The same things were measured in two ways. Each way mixes the same 12 hidden numbers, adds some noise and spreads widely along 6 directions of its own, which tell nothing about the thing.
In the rows, zero is written as 128.
Some things both ways: the first way, then the second way.
[110 132  89  89 168 121 114 150 127 115  90 117 161 127 131 160 129 163
 129 151 146 125 106 111 118 158 120  90 106]
[148 129 128 164 124 110 126 152 127 138 143 132 142 145 143 129  83 124
 118 121 121 132 123  94 152 147 103 153 147 132]

[149 121 139 138 135 138 134 119 110 143 103 138 146 126 145 128 148 140
 121 131 126 123 139 112 152 132 119 129 144]
[116 111 108 124 105 126 136 114 139 134 124 154 118 150 117 104 109 128
 138 136 127 130 136 103 141 125 143 135 165  92]

[135 134 123 110 128 122 126 147 130 132 140 123 140 112 135 123 133 126
 130 137 133 142 135 189 141  99 175 107 132]
[119 118 107 166 123 113 144 128 118 130 110 130 137 141 179 152 111 142
 120  99  82 137 124 110 131 159  91 138 162 135]

[122 148 115 120 119 148 104 131  99 110 146 120 140 125 131  97 121 129
 133 117 136 133 128 148 128 136 112 122 109]
[111 122 118 109 105 115 130 128 110 152 137 108 146 120 123 140 121 138
 138 130 126 115 126 123 132 157 108 129 117 108]

[142 130 120 136 120 125 130 131 101 114 147 118 139 139 115 123 121 136
 138 119 129 123 132 149 121 156 120 130 114]
[116 132 125  74 117 106 107 118 103 141 111 102 127 136 112 114 132 136
  99 110 127 115 121 134 121 138 110 112 108 130]

[143 128  98 124 130 138 106 124 118 108 127 130 131 126 101 138 133 132
 138 125 118 142 156 124 141 167 112 110 100]
[122 115 108 103 159 124 106 141 123 104 132 164 118 150 124 141 134 129
 120 112 119 119 129 136 111 106 103 114 141 145]

[134 140  89 106 110 123 128 151 137  98 116 111 131 125 131 134 130 106
 153 134 142 121 132 192 125 126 146 106 119]
[143 141 122 114 124 116 126 140 122 128 121 134 118 146 144  93 144 123
 111 106 125 130 152 118 144 128 105 106 107 128]

[143 126 107 143 144 148  69 121 104 121 143 151 145 126 127 145 149 159
 125 147 128  91  78  96 107 198  62 106  96]
[126 128 124 118 124 147 142 126 146 141 155 157 121 148  88  84 151 134
 145 158 161 135 147 123 118  90 130 115 108 111]

[135 155 110 128 125 153 110 129 105 119 131 133 134 116 129 103 139 117
 143 115 147 139 138 139 135 132 131 107 126]
[133 118 105 117 149 115 119 149 114 144 121 126 141 152 123 123 139 111
 120 128 132 128 127 128 114 130  91 117 109 173]

[ 89 121 137 106 139 123 102 128 160 137 132 134 135 104 156 127 146 126
 120 148 147 127 136 189 138  90 130 127 119]
[120 120 114 143 129 110 111 126 113 142 116  91 150 109 160 122 134 115
 132 103 133 169 112 134 133 129 117 132 129 123]

[138 134 142 152 126 112  95  99 108 124 113 123 125 138 100  98 117 152
 127 101 149 116 107 118 112 131 118 119 126]
[132 130 104  92 139  98 128 109 119 131 128 109 157 157 146 155 113 126
 119 103 112  93 112 145 119 146 138 142 135 150]

[125 115 119 135 113  97 100 128 155 134 123 135 139 125 126 134 134 108
 140 134 135 100 127 161 123 115 119 110 120]
[116 109 124 114 147 126 118 125 131 125 118 107 153 147 132 102 147 122
 119 117 148 150 119 146 127 104 146 125 121 134]

[ 80 184 136 115 176 120 112 140 129 125 138 122 125 134  81 126 111 132
 123 150 164 158 120 110 111  97 133 116 136]
[140 124 146 143 149 138 111 146 120 120 154 138 135 127 131 125 142 107
 123 137 147 141 139 135 143  96 131 131 108 129]

[134 118 104 108 113 153 114 112 133 100 142 121 146 110 178 122 134 124
 122 140 114 117 146 174 149 147 103 123 105]
[114 110 110 114 132 154 144 108 141 129 104 143 143 142 121 104 150 127
 153 124 137 144 133 153 126  89 173 116 137  85]

[121 137 107 125 138 133 124 116 127 115 135 123 129 129 118 138 148 124
 128 136 142 150 147 152 137 144 104 132 105]
[129 146 110 144 134 122 141 141 125 118 113 135 146 122 152 150 125 154
 135  87  87 132 125 139 122 152  91 108 141 108]

[119 167 105 118 144 144 110 136 116 108 123 129 136 129 113 121 118 124
 137 135 139 135 126 105 126 136 114 105 129]
[148 128 113 136 141 141 137 129 138 135 125 162 143 172 152 139 146 128
 134 115 128 139 138 139 131 110 111 119 136 152]

[121 135 185 149 145 133 135  91 107 147 157 140 130 106 155  90 151 145
 117 119 138 159 139 186 140  91 132 153 120]
[109 134 132  77 125  97 109 148 100 129 117  86 133 119  93  80 143 113
 113 112 146 120 130 128 130 130 127 106  86 114]

[132 128 144 141 117 116  93 131 140 147 114 131 139 128 123 134 141 121
 113 152 153  87 113 119 132 115 105 112 146]
[116 115  88 121 114 133 148  93 132 145 108 128 141 137 154 156 113 136
 135 119  94 123 122 145 116 139 144 131 150 104]

[130 143 118 128 144 135  84 111 118 104 123 111 110 129 100 122 118 139
 141 150 148 115 112 115 130 115 143  99 131]
[116 118 120 158 137 112 137 127 114 124 154 140 123 131 131 135 130 106
 161 141 134 123 135 110 123 112 125 163 146 146]

[147 131 157 166 118 106 119 111 121 146 116 133 121 128 119 109 135 122
 139 120 145 104 129 160 129  75 151 125 150]
[144 139 117 158 144 104 133 140 103 134 139 122 147 144 142 146 110 107
 130 108 116 112 126 114 127 132 118 159 138 158]

[137 113 133 125 105 141 122 132 139 134 138 142 144 109 163 117 151 108
 131 127 131 117 150 169 150 140 128 126 139]
[131 127 107 148 154 142 140 121 130 130 136 141 143 130 147 169 107 120
 121 130  85 112 118 134 105 128 119 144 135 143]

[127 156 137 131 122 139  89 127 110 115 135 125 129 123 105 104 115 134
 126 125 143 122 124 128 121 130 117 101 121]
[123 114 120 152 119 129 139 128 125 120 170 159 116 123 145 160 127 131
 155 149 121 117 153 121 139 131 121 139 135 112]

[131 182 147 150 140 128 118 123 131 111 122 147 116 137  83 122 119 162
 100  87 149 131 117 152  90 159 111 133 145]
[150 147 130  86 118 125  98 109 141 132 124 132  93 122 128 131 120 123
 110 132 126 133 126 156 139 129 131 109 113 104]

[134 141 134 141 110 119 144 119 119 145  96 119 144 144 115 108 131  98
 117 117 144 144 170  92 162 107 111 138 160]
[120  95 118 124 158 108 105 171  95 131  99 104 137 147 141 111 139 114
 122 106 146 146 132 124 138 125  97 124 114 164]

[120 141 114 122 138 121 115 124 110 117 127 114 135 132 127 114 129 144
 127 124 157 129 101 159 116 119 133 121 118]
[168 157 118 140 164 130 144 142 120 131 152 130 175 146 137 159  88 102
 111 104  98  77 122 131 122 121 150 149 109 144]

[144 143 131 145 146 150 107 119 105 140 141 161 135 107 136 115 151 149
 127 112 116 143 139 162 138 116 132 121 115]
[126 116 109 160 131 112 122 153 119 145 125 132 137 137 119 133 111 130
 145 128 137 159 113 110 125 134  78 136 159 140]

[132 112 127 131 109 129 114 131 110 145 140 122 149 128 134 112 140 112
 129 132 141 118 143 129 152 128 121 127 130]
[ 99 113 113  80 133 127 128 126 103 126 137 129 145 132 122 133 121 126
 107 123  99  68 135 113 117 140 122 122 103 124]

[129 131  90 125 118 140 106 130 119 111 116 122 135 128 133 125 134 117
 150 128 142 110 139 139 130 135 118 111 119]
[127 135 112  77 125 120 124 124 121 132 118 144 139 166 137  99 161 121
 117 100 128 117 145 125 132 123 110 103 115 138]

[110 133 177 147 168 124 117 108 113 152 130 142 147 133 115 126 133 164
 104 132 143 128 128  73 123 154  88 137 133]
[129 139 148 143 111 121 131 132 116 110 156 160 116 134 160 129 145 141
 124 118 112 118 155 106 154 140  94 127 129 121]

[109 126 152 143 137 102 129 125 138 147 103 129 130 154  89 138 131 109
 129 144 153 128 140  70 135 137  90 149 152]
[128 118 126 150 135 132 107 117 133 121 148 136 127 126 143 126 140 117
 129 127 154 173 128 143 135  91 148 132 139 116]

Other things, the second way, with their names:
<643>: [138 141 115 126 147 131 136 113 118 125 163 144 148 140 151 166 105 115
 117 112 100  82 130 127 119 121 138 149 125 138]
<29>: [142 126 115 164 141 128 122 144 117 134 155 135 117 113 121 149  86 109
 149 137 132 122 129 113 131 110 128 162 139 112]
<490>: [118 135 124 130 118 103 129 139 113 120 149 136 134 131 152 135 129 144
 132 108 109 109 136 100 140 159  76 128 135 128]
<81>: [151 159 138 144 134 102 125 148  92 145 169 107 136 109 113 145  91 101
 132 126 128  87 125 102 129 136 110 164 105 138]
<724>: [152 143 121 187 130 113 135 140 118 138 144 132 132 129 161 176 107 138
 142 115 113 146 125 131 127 141  95 152 151 141]
<352>: [111 137 117 125  93 100 135 101 114 157 126 101 134 108 116 154 112 133
 142 139 108 133 104 130 111 167 109 140 146 110]
<154>: [153 132 138 133 164 120 107 136 121 118 150 133 131 137 110 154  79  97
 108 133 125 101 108 130 122 100 152 167 138 149]
<614>: [130 124 124 115 137 137 138 144 114 121 159 147 120 146 136 117 132 134
 110 129 117  80 166 110 130 121 119 119  84 132]
<560>: [158 147 132 151 147 129 130 163 113 117 160 161 117 145 150 132 129 130
 115 112 118 105 158 107 141 117  89 127 105 144]
<651>: [124 135 121 142 104 122 143 123 123 155 151 127 166 125 110 134 109 134
 162 131 135 128 114 109 130 136 118 147 148  97]
<729>: [136 122 148 186 137 135 136 150 138 114 148 146 121 127 145 123 137 132
 135 145 134 155 144 128 146 114 120 135 131 126]
<441>: [168 150 121 157 141 128 130 147 119 144 143 136 158 150 158 155 113 122
 113 102 120 133 129 129 138 125 107 134 122 145]
<523>: [102  96 107  77 128 108  94 120 115 141  96  88 113 127 132 116 127 138
 108 119 136 138 116 141 119 136 106 117 112 131]
<61>: [ 98  98 114 104 145  99 108 143  99 127 123  78 138 115 126 116 118 122
 121 116 137 113 117 126 118 134 124 133 104 135]
<589>: [106 125 132 121 103 106 116 123 115 143 113  92 159 124 114 117 134 142
 123 112 134 168 106 136 132 147 117 117 142 106]
<764>: [130 124  97 104 128 132 136  96 142 139  99 124 143 155 155 129 136 129
 118 110 111 135 122 154 122 123 152 121 133 122]
<390>: [125 115 119 143 157 122 128 140 130 129 116 108 140 134 111  87 119 107
 138 124 150 149 118 123 118  87 152 146 128 132]
<223>: [137 123 110 123 154 117 111 156  97 134 121 123 134 141 138 131 130 113
 121 102 133 126 137 127 128 114 103 123 108 149]
<17>: [159 149 109 111 146 134 127 146 134 129 137 154 157 144 124 174  93 127
  91 113  81 100 117 148 116 151 116 102 120 130]
<49>: [128 117 107 103 150 126 128 111 128 128 128 131 125 156 119 133 113 110
 111 133 117  98 125 138 107 105 162 142 122 148]
<143>: [129 126 127 119 116 119 126 134 145 114 154 153  94 140 124 115 100 153
 116 141 115  99 148 105 143 145 106 123 130 108]
<348>: [128 123  92  92 140 131 114 109 141 135 142 158 124 137 102 165  91 121
 134 142 110 100 107 137 102 120 126 132 153 117]
<125>: [109  85 141 150 128 110 115 143 126 128 113 100 122 146 145  87 160 138
 149 132 178 180 136 127 155 115 113 139 132 142]
<449>: [130 113 120 116 159 138 130 146 148 117 136 134 129 143  95  91 131 121
 128 146 147 125 135 142 119  90 152 114  98 126]
<359>: [152 136 141 172 152 150 136 140 140 133 174 134 162 126 120 138 104 116
 132 145 140 121 121 130 128  97 152 155 116 122]
<800>: [138 119 126 144 126 109 112 163 103 145 141 115 144 134 146 139 124 122
 140 118 149 142 135 114 152 145  84 132 121 140]
<768>: [126 101 123  97 164 141 118 138 152 115 119 141 143 173  98  78 136 114
 100 139 151 135 124 139 122  80 160 116 112 143]
<385>: [113 108  99 132 136 107 129 128 129 130 120 109 153 133 128 174 110 144
 127 126 105 135 104 154 107 160 117 122 146 137]
<112>: [139 132 117 124 160 108 115 146 115 140 124 100 141 125 100 134  85 101
 114 125 123 113 102 135 105 122 131 145 116 153]
<3>: [136 142 123 102 120 118 120 124 128 133 148 128 127 119 116 145  90 137
 118 127 109  95 119 121 128 146 115 129 126 103]
<206>: [124 126 112 162 119 102 122 132 115 143 102 100 138 139 157 137 136 144
 110 102 118 191 115 143 122 145  93 115 144 145]
<790>: [136 119 112 152 126 125 130 135 135 122 122 137 119 138 153 109 152 128
 150 111 147 175 149 142 145 108 133 112 132 105]
<640>: [120 111 117 117 135 114  99 121 122 141 111  98 132 125 147 139 137 133
 123 119 142 167 109 152 120 129 103 126 128 145]
<648>: [ 96  92 110 104 128 121 113 105 123 138 102 100 131 119 137 139 136 125
 131 136 123 146 110 149 119 134 130 128 136 125]
<425>: [121 134 120 129 107 118 148 129 111 133 144 138 142 133 132 147  99 143
 126 118  91  91 136 104 135 161 112 138 139 103]
<791>: [115 129 132 138 110 116 134 130 116 136 147 116 134 100 128 133  89 145
 138 127 105  96 121  94 137 156 103 152 135  89]
<788>: [105 109 114 135 113 114 137 141 117 150 122 119 138 128 120 138  94 149
 129 138 103 119 116  95 123 173  72 138 145 125]
<719>: [135 132 100  77 148 111 115 125 124 131  98 111 127 147 152 132 120 129
 109  95 108 103 120 146 117 141 114 113 107 145]
<707>: [124 130  95  90 128 138 138 103 136 139 120 126 146 123 112 147 118 129
 144 122 119 117 118 167 109 119 168 114 125  84]
<226>: [116 129 136 129 122 114 125 140 120 114 144 145 140 130 144 116 138 139
 132 112 115 116 137  97 147 144  88 127 139 117]
<36>: [149 145 115 137 138 154 148 129 152 121 158 170 128 124 148 143 105 133
 131 132  95  94 140 125 131 124 125 124 115 100]
<689>: [118 111 123 162 151 123 125 163 124 115 156 114 135 111 112 107 126 116
 134 145 147 147 136 125 124 108 136 126 101 121]
<345>: [131 104 112 170 160 140 129 144 142 132 133 119 136 119 120 133 108 119
 138 153 135 156 116 147 115 101 146 137 123 124]
<678>: [117 123 102 111 103 121 129 110 130 139 125 137 117 126 134 136 117 144
 137 125 116 133 130 128 128 143 117 119 148  92]
<329>: [137 108  90 161 138 143 126 126 129 160 121 130 136 138 146 145 119 115
 140 135 141 167 125 139 120 104 125 132 132 127]
<137>: [102 115 111 144 111 132 138 108 113 140  83 129 134 143 157 114 166 139
 140  99 119 177 134 134 128 120 111 121 160 120]
<809>: [144 131 117 140 135 138 137 133 135 123 142 172 128 157 147 133 151 132
 147 119 135 137 150 134 138 103 110 123 138 130]
<6>: [114 122 134  98 138 126 119 121 103 138 128 112 159 131 101 151 106 116
  95 129 104  93 107 137 112 128 147 139 118 131]
<769>: [127 131 127 179 132 111 114 110 138 127 157 117 100  93 132 167  97 120
 141 156 121 156 106 143 114 132 128 161 152 122]
<67>: [129 123 104 139 114 121 131 110 126 147 130 136 124 139 135 157 111 135
 136 132 119 141 126 138 119 133 124 135 153 117]
<259>: [117 128 128 119 110 120 124 108 124 136 115 119 128 127 142 130 121 141
 114 119 110 135 123 128 134 145 118 128 138 107]
<16>: [141 139 123 129 173 137 107 137 116 115 169 153 132 124 109 159 125  90
 116 137 125 115 122 150 103  85 137 133 112 149]
<793>: [143 142 142 131 130 136 122 151 122 129 163 138 122 117 117 114 132 121
 124 141 135 112 151 119 140 115 117 119  86 110]
<339>: [104 115 152 111 106 127 109 120 133 111 159 124 108 111 129 105 149 151
 115 147 143 140 146 129 147 126 124 109 107  93]
<97>: [118 117  96 109 121 129 136  89 140 134 113 128 150 148 155 166 121 142
 125 112  95 127 112 160 114 144 146 124 153 115]
<444>: [129 123 107 151 128 125 120 104 128 135 117 132 139 142 174 119 156 106
 131 106 130 183 126 133 133 106 132 130 146 135]
<197>: [111 101 127 149 103 118 137 129 117 150 132 101 127 120 127 141  93 148
 144 153 127 125 126 110 138 156 117 156 138 106]
<715>: [136 125 128 112 153 123 130 140 123 141 129  98 156 133 138 146 101 131
 111 127 106  84 111 131 116 147 104 143  98 154]
<633>: [126 121 141 147 127 135 142 132 142 104 160 158 118 130 130 119 107 136
 134 144 114 101 144 105 149 122 139 146 138  97]
<645>: [116 110 110 131 127 108 136 135 133 121 103 120 163 161 149 110 129 147
 135  91 125 152 119 125 139 141 117 123 160 123]
<201>: [145 146 114 144 124 120 125 142 111 148 113 125 120 119 115 144 102 125
 133 113 116 139 124 133 125 129 113 133 136 109]
<300>: [161 153 129 134 160 124 110 136 104 139 148 137 147 147 129 167 132  91
 117 115 132 126 121 148 115 102 124 141 120 174]
<187>: [129 133 109  80 134 136 135  96 141 120 109 146 151 162 147 136 142 131
 109 101  96 110 129 157 124 126 155 107 131 119]
<518>: [122 129 132 132 141 114 127 180 108 122 155 124 118 107  85 123  97 139
 122 145 116  93 138 103 120 151  75 119  93 126]
<208>: [147 141 105 107 141 142 122 108 133 134 111 154 159 163 156 157 126 128
 114  86 108 136 115 159 126 109 136 118 153 126]
<547>: [157 138 133 163 129 130 138 128 149 132 141 150 128 153 122 120 137 122
 150 144 151 163 130 143 138 102 143 135 148 127]
<625>: [145 142 134 147 157 102  99 164  98 119 154 127 126 121 129 142 135 107
 117 113 140 141 128 129 126 116  89 129 113 165]
<733>: [120 140 133 100 112 122 105  95 105 114 120 142 117 122 175 147 149 115
  95  91  88 125 137 139 150 138 134 116 136 107]
<608>: [151 156 132 147 133 120 139 150 117 126 156 154 115 140 152 116 143 128
 132 118 123 108 163 105 137 130  75 125  98 149]
<325>: [119 135  93 128 108 112 156 101 123 149  95 117 155 145 148 148 118 145
 143  99  87 127 116 135 113 163 118 129 158 114]
<9>: [116 125 113  71 136 110 115 123 109 154 111  97 147 141  93 119 131 111
 116 132 132 105 111 136 104 136 121 124 101 154]

Some of these things the first way, each followed by its name:
[125 150  91 103 128 131 123 122 121  92  95  99 124 152  95 121 118 135
 115 118 157 157 115 101 134 175 107 127 134]
<719>
[113 152 133 104 138 149 106 150 110 138 137 135 143 116 139 108 139 131
 109 147 140 149 106 135 147 110 121 123 134]
<329>
[122 138 119 125 130 131 126 120 122 112 128 118 136 132 127 119 126 123
 136 125 146 131 141 132 130 144 121 125 129]
<187>
[111 103 154 119 152 135 119 111 132 147 119 141 156 118 167 131 152 157
  97 145 128 127 129 117 149 152  86 147 124]
<791>
[ 85 161 155 127 177 137 132 118 118 124 111 117 127 141 106 128 117 122
 143 165 160 137 141  49 129 124  97 132 143]
<300>
[145 124 103 119 131 139 138 114 106 105 120 113 134 134 133 125 140 143
 131 121 140 142 129 141 140 168 123 129 121]
<112>
[135 157 144 156 159 114 113 100  98 148 147 150 120 122  95  93 138 165
 110  90 139 175 118 168 125  77 164 131 126]
<645>
[122 111 104 110 110 100 101 131 138 121 108 100 135 141 106 131 123 112
 131 146 150 126 122 126 140 129 116 112 116]
<61>
[138 152 100 129 146 118 129 131 111 123 128 133 134 136  96 121 131 129
 136 113 143 161 118 123 128 136 149 115 137]
<768>
[107 161 123 109 167 110 114 136 141 116 111 119 124 133  92 142 116 138
 125 156 153 146 106 114 121 115 143 101 138]
<633>
[114 129 103 108 148 147  86 129 128  91 124 109 138 122 132 159 130 140
 152 175 152  82 114 115 109 177  97  86  94]
<352>
[ 94 167 135 103 167 134 124 128 112 101 128 102 111 129 114 109 111 133
 144 162 159 155 105 143 127  84 155 124 130]
<81>
[149 144  91 138 107 118 120 127  99 101 110 101 132 155  70 127 120 102
 163 117 157 132 144  83 122 183 104 100 110]
<385>
[127 159 118 133 138 145 116 119 102 111 132 119 124 133 114 108 127 120
 150 132 155 130 126 112 128 129 131 116 138]
<9>
[110 162 118 121 147 136 139 145 113 128 125 136 151 121 126 128 147 118
 146 126 155 157 152 141 123 141 117 114 109]
<17>
[140 171 103 117 138 152 123 124 108  73 145 125 122 114 128 105 109 144
 154 108 124 142 121 190 106 146 153 101 105]
<547>
[ 94 153 124  95 156 152  90 132 108 115 129 125 159 107 150 106 118 164
 114 131 134 145 121 136 125 132 102 100  84]
<800>
[132 101 106 137 127 132 105 118 115 135 111 123 148 149 120 142 148 151
 114 119 159  90 128  83 128 191  87 134 136]
<444>
[117 155 148 114 149 139 118 128 114 111 145 128 130 115 128 108 117 147
 128 138 126 155 120 160 127 121 132 123 114]
<724>
[104 132 119 100 132 141 110 126 145 110 108 111 145 129 133 133 124 112
 126 151 151 124 150  83 147 164  96 110 136]
<648>
[105 116 128 111 122 119 134 137 151 113 118  96 150 138 130 156 114 124
 131 144 151  90 172 133 125 159 116 118 129]
<733>
[115 154 150 121 145 119 132 132 138 124 134 132 139 120 123 125 125 119
 131 143 139 145 134 135 127 128 127 113 131]
<729>
[169 136 136 140 103 122 116 128 112 118 148 129 125 118 123  99 120 132
 136 110 124 118 112 199 128 109 175 110 138]
<49>
[120 118 141 105 133 116  85 122 159 117 124 140 163  96 171 129 115 150
 116 143 105 100 116 159 121 137 104  81  93]
<125>
[149 153 112 160 122 117 115 135 112 129 145 115 119 152  74 144 126 113
 129 145 149 101 131 125 127 101 143 116 155]
<137>
[140 145 154 131 126 130 114 130 102 134 138 133 151 123 134 100 118 149
 105 120 127 128 107 132 132 129 122 119 135]
<197>
[128 125 152 132 132 107 149 142 122 145 137 128 146 127 126 132 143 108
 150 150 140 142 140 140 137 129 130 126 124]
<206>
[120 158 110 123 133 144  95 113 111  97 138 113 122 132 108 118 126 143
 116 132 149 135 111 140 120 146  98 119 105]
<707>
[116 138 189 154 147 117 129 123 117 165 166 146 150 111 143 109 135 135
 123 137 134 122 140 157 128  82 145 130 137]
<6>
[109 135 128 125 151 127 114 122 124 117 126 126 132 128 111 139 132 135
 144 143 142 138 145 124 123 147 107 120 103]
<625>
[130 148 127 100 147 134 156 137 108 110 104 121 135 138 113 115 122 127
 133 129 132 187 128  92 151 169 121 134 137]
<143>
[130 138 172 141 164 116 136 109 123 138 121 140 134 126 122 122 122 167
 112 121 128 138 128 127 125 122 137 132 144]
<154>
[124 125  95 102 130 133 112 141 136 110 123 121 153 113 145 157 151 111
 152 169 134 129 134 141 137 164  95  91  82]
<518>
[102 131  80  88 156 145 107 138 126  94 131 116 151 125 138 147 120 156
 128 143 125 131 131 140 121 167 106 109  87]
<208>
[121 139 158 151 149 132  91 110 134 160 116 168 140 124 125 126 165 162
  76 115 155 122 101 108 122 159  69 141 145]
<36>
